The rows are grouped in 4 different ways at once. Each group adds its own fixed numbers to the row, and there is some noise. The rows also spread widely along 13 directions, which tell nothing about the answers.
(in the rows, 128 means zero)
Some rows, each with its group in each grouping after it:
[128 116 115 146 110 113 128 153 147 134 159 161 152 141  93 122 130 138
 161 116 115 138 104 104 152 103  86 141 140 144 131 154]
V Lir z_783 z_956
[130 154 145 115 131 112 122 131 111 135 144 133  80 119 129 127 128 129
 109 127 115  96 120 157 125 170 143 130 148 112 158 105]
S puga z_409 z_827
[116 117 137 116 109 165 103  85 119 114  96 132 167  70 137 118 111 154
 118 147 131 125 117 169 150  68 157 164  90 167 119 141]
M sif z_672 z_329
[161 136 136  99 121 162  86 114 167 110  59 150 139  83 104 112 141 120
 122 108 141 108 135 134 129 121 164  91 115 149 159  86]
V nivek z_783 z_329
[147 126 188 129 128 114 105 130 167 125 136 141 103 144 115 146 155 119
 119 125  89  91 136  89 145 106 132 123 113 113 146  82]
S sif z_672 z_956
[135 121  89 161 135 121 163 144 108 129 145 126 163 168 132 143 126 134
 121  94 153 150 126 128 123 136 110 131 148 115  98 177]
M puga z_32 z_827
[155 164 133 114 155 132  85 116 129  77 112  91 104 138 132 143 142 142
  95  87 152 104 159 132 128 212 115  83 134 108 182  95]
M Lir z_847 z_956
[109 127 130 133 114 110  83 145 111 120 156 119 147 118 128 108  88 107
  99 116 104 165 130 166 131 107  81 132 134 143 130 155]
V nivek z_409 z_956
[127 148 116 141 135 150 162 129  99 118 150 127 144 147 118 120 132 127
 106 163 172 126 145 120 106 143 178 150 152 112 111 155]
S puga z_847 z_329
[129 138 153 103 108 141  93 147 131 139 108 165 110  84 107  94 125  89
 106 147 123 116 124 159 115 108 158 119 149 138 167  92]
V puga z_32 z_827
[135 131 102 120 121 167 141 127 145 173  76 135 170  77 130 130 107 141
 188 121  99 164  71 135 119  87 136  99 134 177  81 146]
M nivek z_409 z_956
[153 134 126 151  82  97 185 180 171 108 156  77  90 132 122 166 107 130
 142 129 149 157 161 163 157 152  69  95 157 131  63 155]
V nivek z_672 z_956
[161 141 163 108 148 114 133 106 145 119 141 113 101 129 136 163 147 131
 124 139 112  96 117 104 113 138 164 130 110 101  91  82]
S puga z_672 z_329
[149 125 141 114 136 136  81 127 126 122 100 179 136 138 102  97 141 121
  68  94 136  89 142 148 135 120 171 137 124 121 205 103]
V puga z_783 z_329
[127 144 151 101 142 102  75 137 110 139 132 133 114 120 140 110 115  57
  59 111 120 139 143 166  86 130 124 119 147 102 151 104]
S puga z_32 z_956
[148 171 148 138 128 153 122 131 120 155 106 149 140 129 114 117 130 141
 117 139  94 100 132 146 144 133 138 100 129 142 173 124]
V nivek z_783 z_956
[126 132 121 116 124 116  91 165 155  98 158 141 125 128  95 117 130  92
 144 118 145 141 137 102 114 151 103 109 164 128 148 108]
V sif z_847 z_329
[138 151 147 126 167 118 125 119 136 129 130 113  97 156 140 155 155 106
 113 120 139 108 137  79 102 176 152 115 145  87 127  93]
S puga z_847 z_956
[130  89 132 134 114  96  90 155 162 108 153 116 148 130 127 137 116  89
 122  86 108 168 133 119 128  83  64 109 120 134  84 132]
V puga z_32 z_827
[139 177 117 111 138 138 157 121 128 141 155  83 155 111 132 165 119 109
 204 192 111 167 115  98  85 142  97  92 134 139  30 147]
V nivek z_847 z_329
[124 119 130 131 157 121  74 112 113  90 148 116 132 125 139 129 123 139
  93  98 120 117 107 126 121 141 138 140 119 118 138  99]
S puga z_672 z_827
[142 101 157 109 127  94 104 127 129 140 144 157 117 128 121 130 123 134
 104  87  82 103  85 153 140  83 122 160 107 116 129 107]
S nivek z_32 z_827
[ 89 115 137 173 107 132 111 152 130 127 112  96 106 113 173 137 104 161
  97  83 127 115 138 161 180 143 101 115 141 159 150 126]
M puga z_847 z_329
[109 132 116 162 119 137 125 147 127 116 134 106 121 111 145 134 118 134
 135 123 138 138 123 126 136 151 113 109 151 143 118 128]
V puga z_32 z_827
[105 119 114 134 107 108 117 167 123 127 203 140 163 130 103 113 100 128
 165 141  99 162  95 118 134  97  64 146 149 156 101 163]
M puga z_847 z_329
[104 132 124 170 167 104 122 105  81 132 163 128 123 174 152 142 139 145
  86 102 142 109 124 118 145 167 125 171 132  91 161 150]
V Lir z_783 z_956
[182 162 132  78 119 140 125 139 127 133 116 133 131 107  92 117 121 107
 125 146 105 132 119 172  92 124 149  91 132 130 115 116]
V Lir z_409 z_827
[ 97 123 139 156 111 142 102 162 143 130 132 110 113  81 139 112 101 123
 127 141 105 144  98 127 131 111 135 110 159 161 118 101]
S Lir z_672 z_956
[ 99 123 122 176 119 138 116 138 104 146 122 128 156 127 158 137 112 165
 131  89  94 128 112 149 173 116  78 125 126 161 148 160]
V sif z_32 z_827
[114 142 147 158 149 127 126 123 110 144 113 133  95 151 152 143 148 100
  80 128 135 103 152 125 124 154 164 122 144  99 158 105]
V nivek z_672 z_827
[161 136 110 117 123 141 112 166 132  96 140 105 159 123 104 113 102 129
 111 102 115 149 126 156 112 127 113  89 145 144 103 130]
S puga z_847 z_827
[110 119 124 151 138 121 157 141 107 176 126 154 128 159 143 134 140 101
 101 114 133 131 126 121 115 109 148 152 153 109 114 145]
S puga z_847 z_827
[122 135 109 137 128 155 161 106 146 112 102  91 112 101 143 162 147 150
 165 140 175 129 122 106 134 156 146 119 135 135  84 132]
V Lir z_847 z_827
[128 142 131 122 134 159 106 121 134 165  70 145 125  80 138 125 127 150
 145 104  89 105  88 146 135 135 143  95 136 164 156  94]
M puga z_783 z_827

New rows. What belongs after each?
[102 135 116 127 165 122  71 105  78 111 164 126 160 140 138 120 121 125
 110 114 114 135 109 121 112 143 102 147 128 125 149 136]
M puga z_847 z_827
[ 81 156 105 134 116 147 117 124  86 153 123 178 123  96 123  95 123 124
 133 141 154 126 113 158 129 157 144 164 177 141 200 155]
S sif z_409 z_956
[100 159 144 150 124 136 108 135 103 157 126 129 131 115 146 117 120 100
 105 157 112 130 148 143 126 132 118 110 142 141 157 135]
V Lir z_783 z_329
[148 125  89  96 137 121  99 134 134 116 130 147 149 108  96 117 115 130
 154  75 121 147  77 139 107 136 115 121 145 135 123 126]
S nivek z_409 z_827
[120 128 151 119  91 111  87 176 136  88 157  85  95  95 123 106  90  93
  76 138 119 149 157 189 131 128  92  99 149 141 121 114]
V Lir z_847 z_827
[107 152 153 132 156 124  78 131 130 111 131 114  70 119 138 126 137 105
 104 125 139 102 133 105 118 197 149 111 159 107 179  68]
V nivek z_847 z_956
[120 157 152 124 110 119 143 114 140 117 158  95  94 103 129 156 126 157
 173 170 121 115 123 132 163 153  87 134 121 141 107 134]
V nivek z_847 z_956
[102 135 138 170 151 121 105 135 132 137  90 114  80 141 177 155 145 115
  99  63 149 107 150 112 140 201 119  95 163 109 189  95]
M sif z_32 z_956
[120  91 160 136 120  85  72 157 170 115 145 161 104 141 107 112 137  84
  87  74 120 118 142 106 142 106 108 138 144 110 171  96]
S sif z_783 z_956
[ 98 133 170 152 112  99 128 140 109 141 163 164  95 151 118 111 137  89
  78 160 138 108 156 134 141 116 134 163 151  98 177 136]
M nivek z_32 z_956
[ 71 142 103 165 124 106  97 143 126 129 155 113 120 122 151 137 128  89
 150 122 156 164 147 103 128 185  57 107 174 135 145 146]
V Lir z_783 z_329
[163 115 119 106 103 122 124 140 174  94 126 153 124 118  92 138 141 147
 154 101 152 112 123 127 151 135 117 125 133 139 137 115]
M puga z_672 z_329
[133 163 135 108 129 111 119 136 113 137 155 146 111 115 107 120 119  98
 132 153 129 134 115 149 109 148 120 132 154 116 144 127]
V nivek z_32 z_956
[ 60 119 122 171 156 115 117 127 105 132 159  95  90 105 173 143 117  96
 128 147 139 151  99 103 102 163 143 137 170 119  93 110]
M nivek z_672 z_827
[115 128 136 120 105  97 145 148 149 147 155 120  80  94 137 155 107 120
 160 140 118 143 102 160 142 130  94 145 153 138  90 130]
V sif z_672 z_956
[149 154  97 132 142 141 159 137  88 146 129 122 162 136 138 136 104 142
 119 110 133 142 114 175 113 140 131 127 141 126 102 166]
V sif z_32 z_329
[132 120 127 146 140 144 115 107 142 133 101 129 160 128 146 150 130 152
 142  99 108 130 109 103 145 105 123 120 111 150 119 128]
M puga z_672 z_956
[111 138 144 127 104 139  75 135 125  95 125 130 134 110 113 100 122 105
  93 139 135 131 166 158 143 122 107 118 131 146 175 129]
V nivek z_847 z_827
[150 143 105 146 137 176 144 124 125 116  92 163 158 130  90  96 143 148
 114 127 173 108 122 118 124 141 204 131 153 125 162 131]
S nivek z_783 z_956
[ 96 122 110 127 178 113  82  98  96 138 125 106 141 127 179 140 123  74
  94  89 141 158 119 108  72 144 142 131 134  98 105 125]
S Lir z_409 z_329
[116 120 120 163 109 148 155 154 145 148 109 157 133 128 119 124 143 118
 143 133 149 131 127 103 135 113 144 122 158 141 130 138]
V puga z_32 z_827
[111 154 138 149 127 150  94 140 102 103 136 108 108  86 126 101 102 147
  98 151 119 108 117 166 136 166 155 112 150 145 159 102]
V nivek z_783 z_827
[114 125 145 148 105 119 155 161 137 151 124 122  86 134 144 140 128 110
 103 121 131 123 154 150 144 136 118 114 157 127 125 131]
M puga z_847 z_827
[106 148 125 125 125 140 115 109 120 150 106 141 112  98 142 135 135 127
 148 135 125 119 117 131 130 152 131 123 140 141 155 121]
V puga z_409 z_827
[134 150 124 104 156 119 121 130  90 143 152 114 136 130 142 125 103 124
 104 124 107 132 100 161  96 140 140 132 140 118 106 130]
M puga z_847 z_329
[200 118 108 108 158 132 117 168 164 122 142 145 186 148  72 121 120 128
 153  74  79 147  69  90  87  97 141  91 142 125  80 105]
S sif z_783 z_956
[ 83 126 134 122 140 123  72 130 111 117 148  97 105  79 157 117 102  99
 107 130 119 146 105 146 105 141 126 132 149 137 113  99]
S puga z_847 z_827
[144 121 140 140 116 107 136 125 142  88 152 113 116 151 115 126 135  89
  69 141 187 135 190 132 125 132 138 146 131  94 110 145]
V puga z_783 z_956
[ 82 122 168 152 148 110  87 107 121 119 152 115  91 108 155 128 131  96
 103 151 127 112 127  95 120 144 153 141 133 108 134  91]
M nivek z_783 z_329
[ 97 122 132 152 149 136 104  83 104  98 128 160 114 132 122 111 163 136
  89 129 181  83 135 103 143 155 183 184 128  99 191 121]
S nivek z_783 z_827
[124 118 154 188  93 106 191 178 152 142 131 128  65 157 139 151 134 140
  97 111 158  92 155 138 176 143 140 131 158 109 132 133]
V nivek z_32 z_329
[138 143 124 139 104 142 156 135 126 102 157 126 133 112  94 117 126 148
 140 172 149 121 131 135 137 135 138 138 143 136 109 149]
S puga z_783 z_827
[116 119 145 109 130 116  83 156 158 162  98 151  92 108 133 124 129  94
 119  86 103 125 106 128 127 121 120 109 155 134 162  83]
V Lir z_847 z_956
[148 137 168 103 103 126 136 134 136 138 130 148 130 125 109 119 129  67
  81 189 131 132 173 156 106  70 164 137 119 118 106 131]
V puga z_672 z_329
[122 173 151 148 149 154 127 104  82 127 128 114 119 122 146 121 130 137
  79 177 138  90 149 141 119 160 192 133 129 115 152 119]
V puga z_783 z_329
[118 112 123 151 127 126 136 125 133 114 143 133 130 129 120 127 137 124
 118 129 154 128 128 111 129 123 143 148 138 119 111 137]
S puga z_783 z_827
[127 121 142 128 110 145 121 125 140 142  87 115 127  85 154 134 107 136
 108 113 123 131 117 169 146  94 137 128 116 153 112 125]
V puga z_32 z_956
[128 149 141 131 122 127 128 163 141 129 126 129 106 142 113 127 148  55
 105 142 150 139 181 118  97 154 129  84 175 109 141 118]
M sif z_847 z_827
[188 125 163 115 149 121 175 116 146 105 143 120 118 177  93 148 156 119
  96 148 147 102 146  95 106 111 198 143 114  73  77 115]
M nivek z_847 z_956
[164 136 115 135 110 130 153 139 118  82 178 128 156 151  82 129 124 171
 132 150 131 119 126 144 150 118 119 145 122 131 112 162]
V Lir z_672 z_827
[132 133 110 140 159 166  99 121 109  83 121 129 135 114 118 106 128 148
 101 116 155 106 103 121 108 159 207 134 147 121 152  94]
S sif z_672 z_827
[133 156 111 137  88 145 152 123 158 110 115 136 131 105 106 145 137 152
 181 149 166 132 148 138 169 151  87 121 140 158 142 162]
V nivek z_672 z_956
[150 115 168 137 100 121 172 148 174 132 128 145 100 156 102 148 163 104
 118 153 142 107 170  97 149  93 144 124 126 111 104 124]
V puga z_847 z_827
[142 168 149  89 107 105  88 152 183 112 129 104 100 106 114 146 136  53
 152 143 130 161 181 121 107 167  47  56 153 137 129 100]
V puga z_847 z_956
[121 139 115 133 133 124  97 109 102 129 135 144 182 142 138 132 119 127
 112 110 117 142 136 146 131 107  91 141 115 135 141 163]
S nivek z_672 z_329
[121 161 122 156 142 146 161 141  88 147 125 128 109 132 137 119 112 133
  92 152 148 118 120 165 116 164 187 133 174 117 141 133]
M nivek z_672 z_956
[144 149 136 128 154 144  99 139 137 104  96 120 103 139 131 128 147 119
  86  93 158  95 155 113 114 191 168  88 153 110 180  80]
M puga z_847 z_329
[142 163 117 132 122 149 149 106 145 156  81 155 146 136 136 163 168 146
 174 105 147 107 142  99 147 160 101 102 130 138 160 142]
S puga z_32 z_329
[ 72 119 139 174 124 120 107 157 129 151 136 136  93 120 149 129 129  96
 125 119 117 129 125 100 134 145 125 119 171 130 155 113]
V sif z_409 z_827
[120 113 100 154 157 132 143  81 143 129 107 115 137 128 159 172 150 171
 165  83 164 123 101  85 152 153 122 153 115 126 102 143]
V puga z_783 z_956
[154 172 114 141 110 136 166 141 152  93 144 118 124 140  89 134 152 103
 142 173 196 139 191 105 120 186 119  97 167 116 127 153]
V puga z_783 z_956
[166 105 137 105 128 109 156  96 133 130 150 161 142 140  95 142 146 162
 139 122 115 101  97 130 144  82 141 181  94 114  95 146]
M puga z_783 z_827
[133 113  94 121  96 124 155 167 143 122 139 131 140 118 112 124 104 127
 123 107 163 157 128 169 138 110 114 141 154 145  91 167]
V puga z_847 z_329
[120 113 141 102 101 117  94 152 165  81 123 130  77  90 110 110 125  85
  95 119 190 128 161 155 129 146 145 134 156 124 148  95]
V sif z_847 z_329
[125 165 169 108 152  87  97 136 132 174 153 129  81 143 142 158 143  97
 144 124  66 111 115 106 122 160  76 104 141 111 156  87]
V Lir z_847 z_956
[130 118 122 146 130  86 163 143  99 146 185 112 150 174 143 153 115  98
 102 125 117 165 137 145 113  97  84 151 128 102  58 181]
V puga z_32 z_827
[168 142 153  81 131 104  83 123 158 127 143 129 131 105 102 134 125 127
 154 108  68 124  95 133 123 117  81 104 111 137 120  95]
S Lir z_783 z_956
[ 93 122 138 137 119 140 114 128 132 165 113 162 121  95 137 130 135 112
 150 143 106 129 101 122 135  97 136 140 141 148 138 117]
V sif z_672 z_827
[187 136 128 118 132 146 114 134 153  78 100 105 149 129 108 133 125 141
 107  87 142 124 140 141 125 133 139  85 114 125 116 112]
V nivek z_32 z_956
[157 146 142  95 163  89 121 117 113 145 157 140  97 145 123 154 132 124
 126 116  85 103  88 145 109 149 131 139 128  95 120  97]
V nivek z_672 z_827
[ 98  84 135 169 114  87  87 190 150 124 164 118 123 133 136 111  91 102
  81  68 106 157 118 131 142 102  88 125 159 135 114 120]
S puga z_783 z_956
[168  95 133 136  69 136 164 174 181 139  93 163 155 149  87 116 127 113
  95 101 137 144 163 154 155  42 139 120 125 145 108 163]
V puga z_409 z_956
[107 161 100 118 163 116 126  93  82 159 142 146 142 130 146 136 135 112
 147 133 144 135 110 126  98 173 114 149 148 114 138 153]
M puga z_783 z_329
[129 167 129 138 132 152 156 146 113 164 109 155 100 125 120 128 143 116
 128 152 128 103 123 141 112 162 177 113 176 121 158 110]
S sif z_672 z_827
[139 120 107 135 123 106  87 161 108  96 185 125 172 141  96 103  93 120
 103 100 104 162 121 162 126 116  71 123 136 136 121 157]
V nivek z_783 z_827
[120 130 120 150 137 121 125 177 129 150 137 135 115 150 128 120 115 101
 100 100 127 143 124 128 116 141 128 114 176 123 135 121]
V puga z_847 z_956
[ 82 116 156 159 117 130 133  92 124 133 128  95 119  86 175 146 117 135
 129 156 132 132 114 126 151  93 132 165 108 137  84 141]
S nivek z_32 z_956
[108 119 137 110 127 117 109  86 142 141 110 116 115  91 155 160 136 101
 157 123 123 146 121 123 120 116 108 134 109 132  90 128]
V sif z_409 z_827
[112 153 111 149 109 151 119 172 111 131 119 141 136 107 122 105 109 126
 123 120 140 131 130 163 133 159 116 100 179 152 177 138]
M sif z_32 z_329
[103 112 117 138 127 156 107 126 142 146  95 120 164  88 144 123 107 127
 150 110 115 164  90 118 127  82 127 125 128 166  90 136]
S nivek z_847 z_956
